The same things were measured in two ways. Each way mixes the same 12 hidden numbers, adds some noise and spreads widely along 7 directions of its own, which tell nothing about the thing.
(in the rows, 128 means zero)
Some things both ways: the first way, then the second way.
[118  77  92 122  98 119 116 129 123 159 155 160  89  91 128 129  85 126
 141 165 108 123 126 113 128  91 144 118]
[108 136 120 137 167 127 121 123 120 144 117 111 143 133 129 111 101 146
 119 140 137  96 146]

[161  76 155  83 109 105  85 156 147 152 125 137  89 110  90 143 163 129
 145 120 175 141 152 204 142 103 147 122]
[ 70 145  95 144 154 150 166 163 148 155 116 131 159 131 160 111 105 135
 138 153  85 114 148]

[148 141 102 135 125 158 102 137 146 151 126 222  37 101 139 170 143  65
 163 145 139  85 136 167 142 125 149 120]
[121 159 180 153 193  72 126 192 150 136  93 196  91 165  48 143 126 191
 111  86 131  46 179]

[124 155 153 136 129 134 140 107  92 142  85 106  89 136 147 127 183  92
 156 108 121 126  98 111  63 144 123 115]
[115  90 136 101 130 119 172 125 101 116 169  96 149 158 142 157 129 174
 103 148 139 141 150]

[131 144 106 156 117 131 116 126 116 168 127 143  91 158 117 111 101 136
 125  97 134 120 111 123 117 126 150 140]
[128 165 122 122 160 122 142 113 135 127 116 183 113  97 142 130 157 124
 134  70 127 162  84]

[ 98 106 162 116 112 142 163 143 139 129 102  81 134 162  94 127 143 147
  86 112  97 148 111  95 115  94 134 120]
[111 113 142 184 125  94 142 152 149  97 106 184  69 123  98 171 119 170
  93 178  98  74  89]

[126 154 146 136 110 157 129 138 144 139 119 152  65 147 163 119 158 124
 107 125 128 115 120 156 141 102 135 104]
[132 112 125 133  93 106 135 130 138 108 131 154 109 100 108 168 136 107
 135  93 143 150 132]

[161 104 162 130 108 118 114 146 107 119 144 136  94 120 130 143 174 106
 132 100 143 125 142 111 142  91 167 126]
[ 56 115  99 146 118 129 165 160 125 154 111 106 130 128 155 151 113 161
 133 197  92 129 124]

[158 114 124 116 114  94 129 141 118 149 124 119  88 123  92 158 153 134
 136 122 151 152 150 174 133 101 128 124]
[166 112 145 142 116 147 137 136 133 145 156 128 136 144 121 131 133 118
 125 177 129 134 143]

[135 113 183 120 134 105 149 119 124 109 138 108 120 117 142 110 145 127
 132 158 102 145 135  91  91  94 127 117]
[102  70 114  76 104 146 200  87  93  89 188  88 141 155 156 138 136 167
 111 169 154 200 133]

[138 116 210 138 120 134 108 152 161  90 119 131 114 119 152 131 207  82
 110 108 143 149 176  91 163  83 148 126]
[ 85 125 141 114 109  79 117 120 124 130  98  58 178 147 142 105 122 169
 117  96 106  80 187]

[132 125 136 116 111 132 129 145 131 163 124 132 104 139 106 127 117 163
 148 164 122 132 137 185 123 103 111 120]
[173 120 115 144  76 107  99 171 148  85 145 159  77 102  80 136 123 104
 143 111 146 125 161]

[164 119 133 145 123  96 113 135 124 123 137 139  96 107 121 111 137 110
 134 149 118 113 155 100 147  92 147 148]
[167  84 131 112 112 151 113  99  92  95 173 120  96 141 122 135 124 125
 121 162 194 150 112]

[134 121 153 145 135 130 116 137 186 111  94 137 117 147  86 143 135  86
 108 138 123 113 146  93 144 104 138 149]
[142 131 188 158 189 119 105 157 134 155 112 179 134 171 107 106 113 175
 103 149  90  30 115]

[123  97 159 135 122 141 136 142 158 110 124 154 106 167 112 147 127 131
 100 127  98 141 120  59 138  97 158 125]
[123 141 127 141  83  76 128 164 138  75 117 168  55 111  89 165 146 143
 119  86 138 104 151]

[120 126 147 121 119 165  99 139 170 149 106 173  60 138 141 128 166  99
 102 111 147 124 127 160 140 128 143 111]
[114 131 125 114 151 120 166 118 124 142 124 127 148 147 134 156 129 146
 123 132 144 157 130]

[ 90  55 124  83  92 116 150 133 106 175 158  62 148 120  75 149  77 174
 121 128 128 179 107 138  80  90 132  98]
[136 100 134 126  55  92 122 114 155  28 134 161  71  80  64 149 140 106
 117  57 133 145 130]

[141 136 146 139 122 147 104 129 167 120 136 201  74 123 160 136 134  89
 115 138 137  97 138 125 148 101 160 122]
[120 165 110 100 161 138 126 125 139 149 126 115 167 111 118  83 140  97
 157  46 109 154 156]

[184 108  95 147  89  89 128 125 117 150 135 140 112 158  74 137 110 143
  73 126 152 111 130 116 149 110 165 168]
[114  96  95  73 138  93 151 116  67  96 156  45 137 171 136 127 154 186
 112 108 164 149 195]

[125 124 177 118 121 129  76 123 140 124 113 144 106 128 162 119 164 126
 134  94 166 150 155 127 133  99 154 113]
[152 140 126 145  72 166  90 157 168 137 142 160  93 124 116 144 117  65
 167 119 151 130 101]

[166 130 129 149 107  99 139 123  92 121 124 120 116 125 108 168 162 107
 127  92 143 138 141  67 134 103 171 143]
[166 130 101 155 107 124 111 207 154 165 139 112 119 144 106 114 131 125
 170 162 118 143 202]

[143 186 152 170 127 102 140 108 114 131 159 151 127 153 163  88 114 168
  97 173 133 122 168 157 125  91  93 146]
[140 170 162 152 171 138 102 132 176 161 105 172 139 144 102  98 123 122
 127 137 111  92  95]

[ 87  86 166  64 120 161 130 145 195 169 100 130 102 129 125 112 138 174
 148 149 114 186 122 182 115 113 144  88]
[100 114 116 124 134 152 144  96 109 131 143  87 159 142 183 109 156 119
 122 120 112 129 129]

[184 119 126 165  99  83 120 129  62 141 138  87  95 131 108 139 167 100
 132  98 162 130 132 103 121 118 143 143]
[123  81 172 100 123 125 132  81 102 105 164 118 143 148 130 161 147 151
  90 156 168 147 107]

[ 92 137 136 147 108 176 138 112 168 147 117 179 111 185 128 160 115 120
  86 140 132 112 106 133 111 126 133 121]
[147 101 143 139  76 119 122 176 150 144 135 154  96 129  71 155 129 119
 161 162 126 141 131]

[116 106 120 123 118 128 128 160  99 170 144 142  71  96 132 129 128 143
 188 129 103 156 142 160 124  95 121 106]
[134 132 130 101 124  92 159  90  89 107 137  89 113 122 129 148 140 171
 102 127 166 157 149]

[148  93  77 128 108  97  97 134 118 188 138 138  78 112  75 156 113 110
 147  81 175 129 126 191 126 122 159 133]
[161 132 153 144 200 148 117 154 127 201 129 169 127 159 103 120 122 138
 148 159 119 113  91]

[119  78 146 109 117 109 138 143 121 165 154 129 102 127 109 121 118 177
 146 159 113 178 143 156 112 102 127 110]
[137 159 114 141 147 123 118 166 138 148 115 119 123 141 111 122 132 128
 136 134 121 117 164]

[ 91  90 135 135 105 124 147 123 119 173 118 128 146 143 108 129 110 145
 149 106 109 157 109 108  94 118 150 146]
[148 120 133 138  81 127  73 109 129 120 134 119  99  95 109  86 139 104
 147 127 143 125 117]

[133  78 171 100 124 151 102 154 152 135 150 151  83  83 121 149 154  97
 176 157 122 148 152 114 128 104 165  94]
[ 85  92 137 132  93 185 152  75 114  98 129 109 127 116 171 142 138  98
 104 186 109 155  70]

Other things, the second way, with their names:
(519): [170 124 162  97 125 117 118  82  96  98 132 120 119 119 117 123 146 123
 114  66 147 134 121]
(351): [156 143 136 144 162 170 127 137 141 164 126 186 114  99 123 120 152  92
 154 141 107 180  80]
(26): [116 108 112 141 146 116 159 184 123 163  98 145 110 147 113 166  91 157
 166 149 131 143 168]
(785): [118 107 147 109 149  99 127  96  93  91 129 126 120 146 128 145 134 166
  91 111 163 103 120]
(743): [147 103 149 109  86 102 107 101 114  89 139 103 116 110 105 131 148 128
 117 102 147 143 139]
(377): [163 125 103  96  85 106 155 130 109 103 139  41 168 137 134 149 116 114
 115 104 116 136 204]
(783): [137 145 105 133 131 179  90 144 158 112 130 100 161 120 129  91 130  59
 133 100  77 118 134]
(972): [163 132 115 153 136 168  91 160 148 141 138 132 100 158 102 136 141  93
 146 180 150 141 118]
(757): [108 136 107 168  76 119 145 147 145 109 111 135  95 117 160 126 128 120
 137 129 117 105 153]
(883): [131 110  81 152  91 117 134 171 121 141 100 118 127  85 153 138  57 130
 157 169  99 126 159]
(1003): [123 166 160 125 200 153 124  98 141 170  91 126 199 117 143  71 110 119
 120  98  57 105 110]
(48): [ 85 113 157 148 101 141 117 148 147 109  95 156  93 123  93 147 131 110
 125 135  88  98  95]
(699): [ 73 134 138  98 176 109 157  93  90 110 103 123 157 120 171 114 123 169
  91  76  93  85 116]
(839): [128  97 113 146 120 137 120 145 134 144 155 134 117 127 124 145 112 139
 137 193 152 142 110]
(243): [148 144 129  94 166 126 133 103 116 148 163 112 125 151 115 134 176 154
 127 135 183 198 119]
(915): [125 135 119 174 119 112 108 166 144 140  88 162 116  93 118 104  94 107
 147 117  85  65 145]
(958): [126 164 143 151 174 133 111 119 151 114 121 180 116 114 110 127 121 130
  91 133 121  83  67]
(498): [158 135 103 135 182 117 155 194 113 142 125 143  77 186  82 131 112 165
 159  84 128  89 166]
(432): [160 104 124 141 101 104  91 154 103 119 141 146  69 110 101 145 123 134
 137 127 150  92 110]
(900): [117 147 182 152 191 111 118 128 151 154  96 145 151 180 128  96 152 184
  97 148  92  80 121]
(224): [110 146 120 145 135 128 135 136 163 129 106 137 157 123 130 107 110 119
 127 120  89 114 135]
(886): [151 100 119 124 111 100 140 138 115 126 131 136 141 115 154 142 139 139
 128 133  99 138 126]
(66): [123  76 155 136  79  76 145  93 100 106 110 122 118 147 158 158 122 178
 109 160 172 116 144]
(731): [ 73 148 133 114 105 173 136  78 143  93 135 161 132  79 147 141 123  74
 107 116 133 138  62]
(882): [126 111 116 147  94 136 116 127 141  95 148 153 103 143 149 122 134 122
 124 140 150 104 105]
(343): [143 113 103 120  94  89 117 160 104  80 117 109  85 132 112 169 109 141
 126  94 166 107 182]
(252): [138  94 121 117  91 154 110 156  99 115 136  88 113 152 144 138 103 116
 144 142 147 114 168]
(920): [130  92  72 160 103 128 164 220 148 152 130 160  80 153 123 133 108 166
 194 208 132 188 178]
(669): [152  99 122 121  83 101 164 135 130 102 168 102 108 138  98 141 134 168
 118 180 128 165 146]
(394): [147 164 182 122 155  98  88 133 152 113 110 186 114 122  62 112 155 126
 111  51 117  79 116]
(586): [ 98 142 123 117 158 127 138  95 111 148 103  75 186 123 168  99 107 142
 114 126 107 122 153]
(558): [149 102 183 124 107 104  88 145 145 130 139 156 105 138  41 165 147 130
 121 134 125 102  80]
(797): [133 191 107 110 104 150 131  88 125 128 151  81 160  77 176 134 146  81
 103 131 135 162 121]
(766): [ 97  79 105 143  81 107 163  96 136  78 107 141  81 137 152 151 137 160
 136 157 162 188 111]
(734): [151 108  93 141  47 125  79 139 145 114 131  92 145 100 132  81 104  78
 157 133 130 118 176]
(392): [118 149 107 125 127 115 130 162 139 129 123 103 129 157 121 110 121 151
 138 133 135 120 182]
(241): [121  77 111 120  43 144 120  99 116  74 146  90  97 112 119 155 137  88
 133 148 157 168 117]
(348): [117 105 134 128  92 141 125 150 130 126 128 115 130 146 124 130 132 107
 140 124 107 108 142]
(552): [168 143 114 160 103 118  86 171 154 123 110 153  99 103 128 130 145  82
 162  70 125 131 155]
(270): [136 148 139 113 196 117 165 121 123 147 140 169 118 133 100 156 144 170
 115 141 155 175 111]
(90): [159 159 160 128 157 108  98 148 134 153 115 169 105 155 100 138 121 156
 127 124 165  93 115]
(127): [ 83 134 120 147 143 141  91 198 130 160 113 126  97 139 102 142 109 137
 144 158 118  78 130]
(645): [146 145 141 121 144 108 126 117 129 113 107 131 117 137  85 155  84 141
 116 112 167 110 135]
(1045): [138  70  96 111  54 138 170 117 122  90 148 149 120  90 153 159  90 107
 154 136 149 197 128]
(159): [ 89 103 135 142 114 113 112  90 133 117  96 114 165  96 168  92 152 110
 128  76  78 113 127]
(991): [132 151 115 128 114 118  82 137 149 126 139 159 104  85  96 127 130 103
 142 103 151 129 102]
(651): [148 120 170 129  78  88  82  98 109  70 126 171  75  85  95 163 161  96
 101  61 163  84  99]
(135): [105  97  91 159  59 160 123 134 138 100 118 121 104 111 155 122 108  76
 154 136 115 117 122]
(621): [ 97 174 112 188 152 103 104 220 216 143  47 230 108  94  94 116 102 112
 169  59  47  85 127]
(985): [140 150 162 117 138 130 119 112 127 153 147 145 124 117 118 184 147 128
 111 154 168 158  88]
(346): [107 156 148 148 192 110 141 128 137 142 116 151 129 149 127 127 134 185
  90 162 118  97 115]
(612): [142 132  97 150 116 109 136 175 141 108 133 182  51 113  89 147 110 147
 155 125 168 148 145]
(213): [147  70 156 150  47 121 113  88 107  90 130 139  78 100 131 149 147 113
 121 169 144 134  87]
(196): [138 139 126 150 162  77 151 147 118 182 103 117 154 155 136 108  97 198
 129 175 124  91 179]
(587): [ 87 141 163 143 155 121 115 108 141 131  93 132 146 150 147  98 150 153
 105 113  95  78 108]
(1046): [ 90  85 132  99  52 139 176  78  90  58 158  77 104 119 148 126 115 146
 101 152 143 143 147]
(207): [117 142 111  88 105 140 101  83  83 131 147   4 185 108 146  93 142  86
 114  90 105 102 152]
(458): [ 91 119 106 125 136 104 218 189 132 138 138 143 118 193 158 181  98 231
 120 223 159 160 187]
(906): [ 96 147 102 111 180  95 131 156  99 192 124  63 158 166 152 123 128 211
 129 175 127 125 156]
(7): [111 162 123 154 117  81 135 167 147 154  84 165 132 124 153 141  99 148
 131 109 108  62 146]
(502): [153 109 108 106 110 123 133 125 117 117 145 108 175  99 146 112 134  93
 134  68  90 134 158]
(356): [ 37 156 185 161 185 117 137 109 149 125  62 182 159 123 179 137 128 170
  61 135  74  49  88]
(727): [104 128 198 112 112  88 120  79 103  84 101 151  90 144 125 156 169 164
  88  73 158  92  95]
(239): [173 104 146 135 105 133  72 177 143 133 126 115 127 170  77 132 120 105
 146 131 126  90 161]
(758): [102 171 137 113 130 115 120  89 129 146  99  73 183 106 164 100 140 128
 115  93 109 128 156]
(1038): [129 124 140 128 149 118 151 106 153 113 147 164 138 126 135  96 149 158
 126 108 137 170 134]
(534): [ 64 161 169 146 172 123 136 107 167 133 118 186 135 136 126 109 150 160
  96 118 129  98  89]
(582): [ 97 104 136  88 124 143 149  79  94 112 148 108 125 130 143 118 151 145
 119 120 129 156  79]
(982): [ 81 134 147 170 192 120 189 181 195 169 104 227 139 167 165 141 112 215
 132 183 108 159 130]
(421): [116 137  67 160 117 140 150 193 159 159 106 118 153 143 189 123 104 119
 160 161  89 135 174]
(934): [104 105 122 119  86 150  97 118 126  76 132 106 124 107 144 152 103 101
 112 134 160 126 135]
(611): [ 66  93 154  94 176 121 119  60  80 135 123  54 194 144 158  82 162 167
  91 101  83  86 100]
(11): [131 128 121 131 119 112 135 159 129 113 125 136 125 137 151 129 106 148
 130  96 132 105 181]
(673): [137 102 166  82 153  67 169 117  75 118 136 101 113 187  92 163 150 225
 102 121 157 129 156]
(254): [131 161 120 100 226 174 148 131 118 165 143 114 148 155 113 120 119 142
 130 141 139 168 119]
(665): [111  83 103 115 153 106 126 169  93 176 124  85 132 198 134 138 110 196
 159 178 168 130 172]
(415): [114 133 136 120 152 138 153 124 112 118 126 117 120 153 142 123 111 152
 121 103 136 114 153]
(524): [ 94  98 134 122 132 138 114 149  95 140 118  74 123 156  83 114  79 158
 124 180  81  44 108]
(968): [144 166 135 156 159 129 133 162 188 135 122 223  90 113  65 124 153 109
 146 102 112 152  99]
(16): [191 142 125 146  74 128  87 130 144 115 121 129 129  76 135 115 103  78
 134 125 118 121 140]
(778): [123 132 107 173 159 164 116 158 151 182 115 162 148 123 144 106  82 109
 150 188 100  95 104]
(304): [135  97 130 121  84  97  99 114  86  75 144 124  77 118 142 146 129 151
 106 118 169  85 115]
(795): [146  96 149 146 176 138  79 163 120 103 141 156  84 174  63  99 134 139
 116 113 112  42 116]
(398): [112  85 121 116  89 124 138 157 101 122 127 110 123 152 159 167 123 129
 142 106 128 106 149]
(850): [119 150 143 155 154 150 127 102 158 130 123 158 125 111 125  82 131 123
 125 144 128 145 116]
(1021): [153 137  64  97  93 131 118 144 102 154 142  63 141 102 137  70 127  85
 189  63 104 139 174]
(741): [109 123  82 159  96 155 136 136 137 126 131 143 110  98 174 124 107 104
 151 173 143 152 123]
(537): [146 139  54 132  88 132 135 181 135 153 129 120 112 119 143 139  71 120
 177 169 149 151 150]
(912): [146 140 118  93 209 148 186 128 140 128 168 146 125 176  90 136 149 175
 126 137 168 227 128]
(71): [130 110  57 127  61 120 147 163 126 110 147 132 110  89 144 149 105 100
 163 134 142 161 149]
(1041): [106 150 146 118 179 123 133 101 141 128  85 136 161 127 138 138 148 120
 114  64 106 145 120]
(533): [213 201  88 123 152 132  95 151 150 114 141 148  95  88  65 135 132  65
 140  60 141 150 122]
(468): [ 85  88 106 118  92 149 168  87 124  97 136 138 136 110 209 158 122 121
 136 125 167 203 118]
(350): [106 102  94 159 108 121 153 167 125 127 127 158  93 124 139 169  81 170
 122 239 128 112  99]
(679): [ 95 120 129 157 174 160 128 117 164 135 107 181  96 138 128 143 131 145
 133 186 155 193  68]

Some of these things the first way, each followed by its name:
[125 139 167 156 112 146 127 139 112 132 113 140 109 142 164 109 161 118
 141 111 107 135 128  77 129 106 147 133]	(906)
[139  98 128 152 102 117 101 117  56 172 138 110 107 116 124 120 140 106
 185 156 134 128 129  92  80 148 138 130]	(934)
[168 142 100 144  99  98  97 127 119 167 125 143  97 137 106 116 125 127
 108 123 169  91 147 200 146 112 129 158]	(778)
[156 144 140 183 130  95 104  89  78 163  93 127 120 162  96 129 191  83
 152 105 170 101 135 128  80 174 150 178]	(252)
[112 122 156 116 134 145  94 142 166 151  90 132 101 124 117 118 153 113
 167 145 125 137 147 146 127 120 126 120]	(11)
[131 141 146 169 102 127 129 125 102 134  61 129 119 234 104 135 164 154
  81  79 129 124 106  88 129 128 119 165]	(797)
[128 168 120 164  88 145 103 130 113 178  96 161 108 176 124 141 153 129
 116 101 170 112 147 183 146 131 125 151]	(758)
[119  98 172 119 138 127 116 130 148  96 104 158 121 110 117 164 161  77
 151 133 107 116 142  79 125  93 155 139]	(1046)
[109  95 143 135 123 127 104 145 163 147 134 128 116 113  89 142 124  94
 134 140 145 131 163 161 136  98 127 123]	(1003)
[ 80 109 169 110 124 180 160 133 171 140 158 154  99  93 181  98  95 125
 159 198  62 145 104  97  87  95 137  78]	(611)
[115 164 138 128 144 152 120 131 117 138 117 163  58 120 167 102 134 110
 145 116  95 118 108 102  93 121 124 110]	(533)
[125 120 132 145  88 134 106 126 141 138  81  84 155 155  72 164 157  94
  93  79 168 138 142  65 144 121 174 150]	(982)
[108  56 176 111 100 171  95 181 164 124 116 138  68 133 134 152 163 120
 149 114 117 168 139 104 172  81 152  82]	(985)
[115  77 130  83 101 142 103 177 157 168 155 139  91 109 110 103  72 183
 142 186 104 145 144 202 151  69  97  97]	(350)
[120 118 158  70 120 157  91 146 196 159  93 155  94 117 132 103 125 146
 138 139 132 158 135 160 135 110 139 104]	(882)
[ 84  95 103 109 102 146 128 127 142 191 106 149 119 146 101 125  92 159
 133 130 108 127  99 158 105 120 144 133]	(612)
[100 112 192 141 143 150 136 119 163 124  73 137 118 177 114 117 184 106
 109 137 101 152 120  66  95 147 129 139]	(458)
[128 156 116 137 131 174  76 110 143 166  97 181  43 119 150 140 151  53
 163 104 161 100 105 120  99 167 167 105]	(398)
[142  74 115 127  87  92 122 133 130 151 159 106 152 141  64 146  87 165
  86 119 158 163 156 106 146  88 162 144]	(587)
[107 172 117 128 136 147 138 101 102 170 103 163  83 113 164 120 133 126
 177 120 104 138 114 110  76 145 142 117]	(757)
[109 159 192 120 143 191 130 123 173 143  94 194  78 130 178 105 189  97
 146 158 104 132 126 113 105 151 154 110]	(972)
[103  94 138 118 128 144  83 165 123 185  88 102  86  99  80 144 160  83
 208  90 140 168 143 151 110 140 122 113]	(16)
[127  70 156 131 128 122 139 155 151 164 143 121  99 141  67 140 141 140
 152 134 128 156 137 163 126 114 156 119]	(351)
[158  94 132 107  98 101 103 123 113 149 137 100 142 126  71 152 124 130
 116 132 169 141 141 117 111 113 154 131]	(783)
[134  80 180 129 120 122 120 154 165 128 106 113 106 142 100 105 172 115
 112 118 121 149 138 110 142 106 150 135]	(785)
[156 139 142 150  97 121 124 133  92 115 174 132  90 127 154 154 121 109
 103 111 156 116 129 106 125  80 138 107]	(558)
[140 134 150 133 104 136 104 144  96 165 123 147  86 132 164 101 142 134
 169 109 134 123 116 162 109 116 127 124]	(991)
[142  83 176 129 145 117  98 156 153 138 128 131  84 116 100 110 157  91
 167 125 127 130 138 139 118 119 142 128]	(699)
[144 130  88 115  76 149  96 147 116 159 139 158  78  87 150 144  95 118
 148 141 134 107 125 130 152  87 150 108]	(839)
[122 128 172 153 126 136 147 144 148 147  96 114 115 168  99 129 186 114
 121  91 126 143 135 137 128 123 152 142]	(213)
[146 133 105 146  85 144  72 133 138 163 122 140  92 125 126 120 132 109
 125 127 167 106 149 131 165 114 165 132]	(468)
[119  95 164 148 106  96 138 115 108 157 156  66 169 176  80 105 122 167
  87 115 157 153 143 140  95 114 139 144]	(621)
[ 84 126 173 129 127 193 128 134 164 182 112 141  82 141 139 111 174 105
 140 135 126 153 121 162  90 163 141  94]	(1041)
[112 176 130 160 143 148 139 144 155 123 142 199  45  85 202  99 125  95
 149 174  72 118 157 119 151  81 104 111]	(196)
[133 104 132 136 113 117 130 111  95 157 192 148 114 124 112 149  99 140
 134 165 147 126 138 145  91 113 146 117]	(48)
[141 190 124 124 160 124 108  98 158 145  90 187  71 128 137 120 169  91
 117  86 157  76 130 199 111 137 157 152]	(498)
[103 116 140 125 130 132 170  83 165 152  90 136 159 178  77 119 110 122
  86 151  99 101  74  94  56 153 155 162]	(795)
[147  97 140 107 109 109  96 141 125 147 126 110 108 108  87 146 157 100
 121  88 173 149 148 147 124 112 145 131]	(224)
[133 138 125 123 122 151  91 121 139 154 100 139  83 107 125 134 150  80
 140 101 148 142 129  78 115 143 164 116]	(421)
[126  80 133  93 135 116  93 148 173 138 152 173  71  82 129 139  94 114
 159 104 134 147 136 149 141  77 162 104]	(1021)
[119 181 180 150 132 168 138 125 162 135  86 149 123 147 133 129 180  96
 123 133 124 134 151 110 123 132 135 135]	(900)
[144 159 115 167  98 110 119 121 108 192  60 111 142 227  70  98 140 163
  96  82 157  98 107 177 117 152 123 199]	(304)
[109 110 158 137 139 109 120 133 124 172 126 114  83 156 135  77 137 173
 135 121 129 183 139 181  97 121  89 114]	(7)
[113  78 164  94 115 122 134 158 150 141 138 130 119  85 123 130 142 142
 171 158 100 165 162 148 141  73 143 113]	(850)
[114  37  92  85 109 115  92 141 110 190 172 146  82  65  91 155  82 130
 195 153 138 148 130 163 101 111 148  99]	(254)
[119 112 134 176 143 107 134 119 119 128 128 118 108 136 104 133 136  88
 131 103 112 134 129  56 109 116 151 144]	(519)
[118 145 135 145 111 163 144 140 151 162 116 168  78 175 135 111 133 147
 109 155 107 104 114 184 132 116 114 127]	(270)
